The rows come from 5 hidden closed curves, with some noise, and rows from the same curve form a group. Each curve winds through 6 dimensions. The rows are also pushed far along 4 directions, which tell nothing about the answers.
Some rows, each with its group after it:
[  0  21  26 -14  35  -6  -4  -7  12  32   6  20   0  29  19]  k703
[-15   9   8  -8  16 -14   7 -13 -16   5   0   3  -5  12  -3]  k961
[-13  10   3   3  11  -3   0  19 -16  -3   8  23   3   2  11]  k961
[ 10  -5  25 -26  41  24  11   6  16  23 -24   6  20 -16 -12]  k435
[ -4  20  29  -3   6  -4  -9 -20  17   3   7   6  -7  20   3]  k703
[ 10 -10  -7  -4  -1   1   1   1  10 -10 -17 -20  11 -15  -7]  k186
[ 25 -15  -1   0 -17   5  -9   4  32   2  -4   8  11   1 -24]  k435
[ 12   0   2   9  11  -1 -11  15   5  11   1   7   6   2   7]  k186
[  2  -4  -5  -1   8  -4  12   2 -21   2 -14 -17  -1 -10   4]  k961
[-12 -12 -35  -7  -1 -12  -4  12 -23   0  18   4 -10 -25 -14]  k435
[  8   8  41 -10  21  -2  14 -31  20  28 -21 -16   6   9   6]  k435
[  7 -17 -11  -5  -2  -1  14   0   2   3 -21 -23  12 -23   2]  k186
[  4 -16  -8   9 -14   1  -4  -6   4   9  -6  -1   6   3 -11]  k435
[-13  12  18  -7  10  -7  15  -9   6  -3  -9  -3  10   7  19]  k703
[ 9  1  4 17  7  7 -2 22 -2 14  0 22 11 19 20]  k961
[  8 -12  15 -10   0  12  13  -7  22  17 -13  -2  12 -16  -9]  k186
[-22  -7 -25  -3  16 -15   3   8 -40   7   4   3  -5 -12  -1]  k435
[ 24   6  27  -4   0  18 -12  -4  35  11  -2  15   3  21  -8]  k703
[  7 -16 -12   0  -7  13   0   6  14   7  -2   9  12   5  -9]  k961
[-14  12   0 -23  23   0   6  -1  -7  10  12   2 -10 -13  14]  k618
[14 -9 10  4 -4 16 -5  5 25 19  1 20 10  9 -5]  k186
[  4 -14   5  12   4  21  -7  19  12  18  -1  17  14 -11  -1]  k703
[ 8 -7  7 -2 -7 13  4  4 23  3 -8  2 13 -7  5]  k435
[ 10  -5  -2  29 -14   8 -23  12   2   3  20  25  -3  24 -18]  k186
[-11  -8 -18  15 -12  -8  -2   0 -13   4   9   5  -2  12   5]  k618
[ 18  -8  -8   5 -14  -8 -10   1   8  -1  -4  -9   0  -5  -5]  k186
[ -4  14   4 -19  33   2   6  -5 -11   9   1  -2  -7  13   7]  k618
[-17   7  -2   9  -2 -12  -2   2 -29 -11   4   1 -10  -2   5]  k961
[-9 11 22 -2 20 11 -1 -6  4 10 -2 11  3 18  9]  k435
[ -5  10  13 -12   9   3  19  -3   3   7  -2   5   3   5  15]  k618
[-15  10  -9   7  14  -2 -17  -3  -8  14  23  19  -9  32  10]  k618
[ -5   7   0  22  -6   1 -17  25  -4  -3  20  39   3  22   9]  k961
[15  4 18 -9 13 -2 -2 -7 14 22 -7  3  2  8 -1]  k186
[-22 -11 -29 -19  25  -1  12  11 -29  10  -2 -11   1 -34   9]  k618
[ 27 -16  -3  23  -5  19 -28  28  22   6   2  30  18  15 -21]  k703
[ 14   9  13 -11  20   7   5  -5   5   3 -11 -16  -1   2   3]  k961
[  7  -2   6 -18  15  22  10  16   7  -3 -11  11  10 -10  -7]  k186
[-20 -12 -19 -14  15   5  14   3 -20  -5 -11  -7   7 -20 -10]  k618
[ -5  11   3 -19  12  -1   1  -2   2  -6   0   2  -3   0   2]  k186
[ 21 -16 -11  -5 -48 -21   6 -32  12 -25 -15 -58 -14 -41 -26]  k618
[ 16  -8 -11   4  -7  12   0  16   4  -7  -7 -11   4 -17   4]  k961
[  2   7  25   6  14  -5   5 -13   0  12 -11  -7   2  10   2]  k703
[ 22 -24 -11 -14   3  10   6  11   4  17 -19 -10   8 -35 -16]  k703
[-18  -3 -27  11  -5  -5  -1  14 -23  -8  11   8  -1   3  13]  k618
[ 21 -19   3  -6   2  -2   5   3  18  22 -17  -2  16 -14 -13]  k435
[ -1   9   0   9   2   1  -9  13 -13 -12   4   3  -7   0   6]  k961
[-13   7  -5  -4  14  -7  -3   5 -19 -13   4   5  -4   0  -6]  k703
[  1 -10 -26   7 -13  -8  -1  12 -16  -8   6 -10  -5 -20   2]  k961
[  1  14   3  -9   8  -9   4  -8  -4   5  16  -7 -17   0   5]  k435
[-12  13  -2 -17   3 -16   6 -30  -9   6  11 -17 -22   7   3]  k618
[ -1   2  11   4   8   1   3  -6  -9   8  -4 -14  -6 -12   6]  k435
[ -9  -4  -1  -3   6   3  12   8  -2  -6 -12   0  15 -10   6]  k703
[ -7   2  -1 -11 -13   1   9  -9   7 -10   0   0  -2   0   0]  k186
[ 18   7  13  27  25  18 -18  37  -2  27  11  38  10  30  22]  k435
[ -4  12  35 -15  51  16   7  16   2  28 -13  15  14 -12  22]  k961
[-17   6   6   1  -6  -3   9 -23   1  -6   4  -4  -4  18  -2]  k186
[  3   5  16   8  -9 -12   9  -9   3  -8  -6  -6   2   4  -1]  k618
[ -9  -2  -7  13 -22 -14   0 -21   0   1   7  -3  -5  25   3]  k618
[  6 -10  -7  -7  14  11   2   5 -17   4 -10  -1  -1  -7 -19]  k703
[ 10  -5   4   3  -1   5  10  10   7  -1 -14  -2  13  -5   7]  k703

New rows. What belongs after each?
[  4  -5  -5   7 -11  -1 -15  -1   1  -6   4 -11  -8 -16  -9]  k961
[  9 -19 -21  12 -28   2 -19   6   0 -15   2 -16  -7 -31 -22]  k961
[  2   5  11   3  19  10  -5  13  -5  14   8   4  -4 -12  10]  k435
[ 15 -16 -20  30 -36  -9 -26   9  12  -6  11  10   2  14 -13]  k703
[ -3 -10  -4 -14  13  18  11  20  -2  -4 -12  14  16 -16  -9]  k961
[ 15 -15 -14 -10 -11  -7  11  -3   1   0  -6 -21  -3 -27 -13]  k435
[ 8 16 35 -9 35 19  3 11  8 16 -6 14  5  2 11]  k703
[ -6  23   7  -1  25  -8 -10   7   5  15  28  29  -4  32  17]  k961
[  3  23  22  -5   2  -6   8 -16  16   4   8  -7  -8  14  23]  k435
[ -4  -5  -8 -25  -9 -13  17 -25  12  -8  -7 -35  -3 -31  -7]  k961
[  2  -3  -7  -9 -10  -2  14  -4  -2  -8  -3 -21  -5 -24   3]  k435
[ 18  -8  20 -11   5  -2  13 -14  25  12 -30  -7  19   4 -12]  k435
[  4 -19 -23  -9   6  23  -2  19   1  -6 -10   6  14 -10 -17]  k186
[  7 -15 -19   9   3   8   1  22 -22   3  -8  -1   5 -12   0]  k961
[-16   0  -3   1 -24 -13   2 -18   3 -11   4  -3  -3   1  -2]  k961
[  7 -10  -8 -15  10  12   2   5   0  15   2   0  -4 -20 -11]  k618
[ -8  -8 -13  -6   8  -7   4  -7 -11  13   2  -4  -2  -5  -8]  k961
[  1   1   2 -10   7  -5  13 -10   0   6 -10  -3   4  13  -1]  k435
[  1   5  19   1  33   9   0  17 -11  20  -7  20   9   6   9]  k961
[ -6   3  10   9 -12  -2  -3  -6  11   4   3  10   4  12  12]  k961
[ 13   8  30 -36  29   3  35 -10   6  23 -20 -17   0 -27   7]  k618
[  8   0  28 -12  16   5  14 -23  16  19 -26 -19   8   3   4]  k961
[ 12  -4  15   1   5  10  14  -4   0   5 -22 -10   8   3  -2]  k703
[  2  11   5  -4 -31 -33   0 -44  21 -15   9 -27 -16  11 -10]  k961
[ 18  -7  18  24 -19   7 -17  -4  25   4  -7   5   8  17  -9]  k435
[ 11  -8   8  -2  -8  16   8  -9   8  -4 -15 -24  -1 -20  -9]  k435
[ -4  24  23   7   3  -2  -3 -14  -2 -10   5  -2 -12  27  12]  k435
[ -5   4  12  -8  10   4  14  -2  -4  -8  -6  -9   1 -17  -8]  k186
[ 10  -8 -11   5  -3  10  -1   5 -12  -2   3 -13 -10 -13 -13]  k435
[  4  -5  -1  13  12   9  -4  21 -12   9   6  13   3  -4  -6]  k186
[ 19 -11  16  10 -12   1   4 -11  19  13 -21 -17  10  -7   0]  k435
[ -5  11   9  28 -15   2 -16   0   4 -12  15  16  -2  34   6]  k703
[ 17   6  22 -22  -5  -5  11 -40  25  -2 -18 -33  -7   1 -17]  k618
[  2   0  -1   3  -5  -2 -16  -7   5  -3   7  -5  -9  -3 -14]  k961
[-18  22  33 -22  46  -2  11 -15  -7  20  -8   0  -2   4  16]  k961
[ 14  -8  -7   3   0  -1   2  -2   5   8  -3  -1   4  12 -10]  k961
[ 17 -12   2  15 -26  19  -1   4  12  -9 -10  -3   6   2  -9]  k703
[-17  -3 -34 -14   1 -13   2   1 -31 -25  -2 -21 -10 -21  -7]  k186
[  0   6   1  -3 -12 -11  12  -5 -12  -5   2  -4 -11  -2   3]  k186
[  2  -9   3 -22  31  18  21  16   8  22 -16   9  22 -12   7]  k961
[-11  20  16 -22  17 -24  16 -23   0   4  -4  -4  -3  14   9]  k435
[ -1   1  -2  -6  -2 -10   8 -16   5   5  -8 -11   2  11   9]  k186
[-18  25   3  -4  21   5 -13   9   0   0  28  32  -7  31  17]  k961
[ -1  -9 -16 -19  11   8   6  15 -12  10  -1   3  -3 -28   1]  k703
[-14 -13 -15 -26  26   2  19   0 -13  14 -14 -19   6 -36   6]  k618
[-10   5 -18   7 -11  -3 -16  10   0 -19  16   8  -4   7   8]  k186
[ 26 -13 -11  12 -17   1  -9  10  15  11   5   6   4   7  -9]  k435
[ 16   0  18 -15  36  35  -3  27  32  22  -4  29  23   1   3]  k961
[ 18   2   7  20   9  15 -25  15  22  30  15  22   5  29  17]  k961
[-18  14 -20   7 -11 -27 -19 -13 -18  -4  40   7 -30  17  -3]  k435
[-22  18  15  -7  13 -15  12 -24 -17   4  -4 -13 -10   6  24]  k961
[ -2  -5  -5  -5   5  -7   3 -10   4  16   3   1   2   6  -5]  k961
[ 26   4  21 -10  -7  -3   6 -29  33  -5 -17 -27   1   9 -14]  k961
[ 24  -2   6  34 -38   1 -16   9  19  -2  14  14  -2  18  -1]  k186
[ -1   7  10 -15  13  -2   3   5   5   1  -3   1   2 -17   4]  k703
[  5   6   6  12 -21   7 -17   2  25 -12  11  12   1  15   4]  k961
[ 20 -14  12  13 -25  15   1   2  40   5  -7   0  18  -6  -1]  k186
[  8   7   9  -1 -11 -14  -2 -10  22  -1   8  -5  -2   1   4]  k961
[ -3 -11  -5  -5   3   8   8  -6 -19   7  -9 -14  -8 -21 -12]  k703
[-12  12  -4  17  15 -14 -17  11 -16  21  26  36  -4  39  18]  k435
[  3  -5   3 -11  17  11  -6  10  12  10   3  14   8 -10 -13]  k961
[  8  -6   7  -6  -5  19   3  -5   3   1  -9  -9  -5 -13 -14]  k703
[ -3  19   3   2   1  -2 -16  -4  -1  -4  26  17 -19  27  -1]  k618
[ -8   3 -14  -4   7 -12  10  11 -16   1   8   1  -1  -8  14]  k961
[ 3 15 31  6 19 12  5 -2  9 16 -7  8  7 26 25]  k435
[ 11   0  15   1  -1  17  -3   7  16  -5 -13  -2   8 -10   5]  k961
[  6   5  13   8 -23  -7 -16 -15  35  -4  12  10   0  19 -11]  k961
[ 19  -8 -10  -1  11  26  -8  22  13   7  -2  12  11   9  -1]  k618
[  0  19  14 -11   4 -13  15 -18   6  -5  -5 -23  -5   3  23]  k961
[ 19 -10  -8  15 -31 -16  -3 -17   8   1  -2 -16  -4  12 -13]  k435
[ -3  11  32  -2  26  10   5  -6  13  20 -13  15  14  27  15]  k435
[ 10  -8  -2  -1  -1   5  -1  -6  -7  -1  -9  -7  -5   3 -22]  k703
[ 13   7   1  17  -7  -8 -12   0  -5   1  14   6 -11  23  -2]  k618
[ 7  3 23  7  5 13  4  7 27 18  1 15 16  7 16]  k186
[ 27  -9  -2  10 -45  -3  -2 -18  34 -18 -10 -29   1  -2  -8]  k961
[ -6  32  24 -20  22 -20   7 -39  12  14   1 -21 -13  29  30]  k618
[  3 -11 -14 -13   3  -1   5  13   3  -1   2  -3   5 -31  -8]  k961
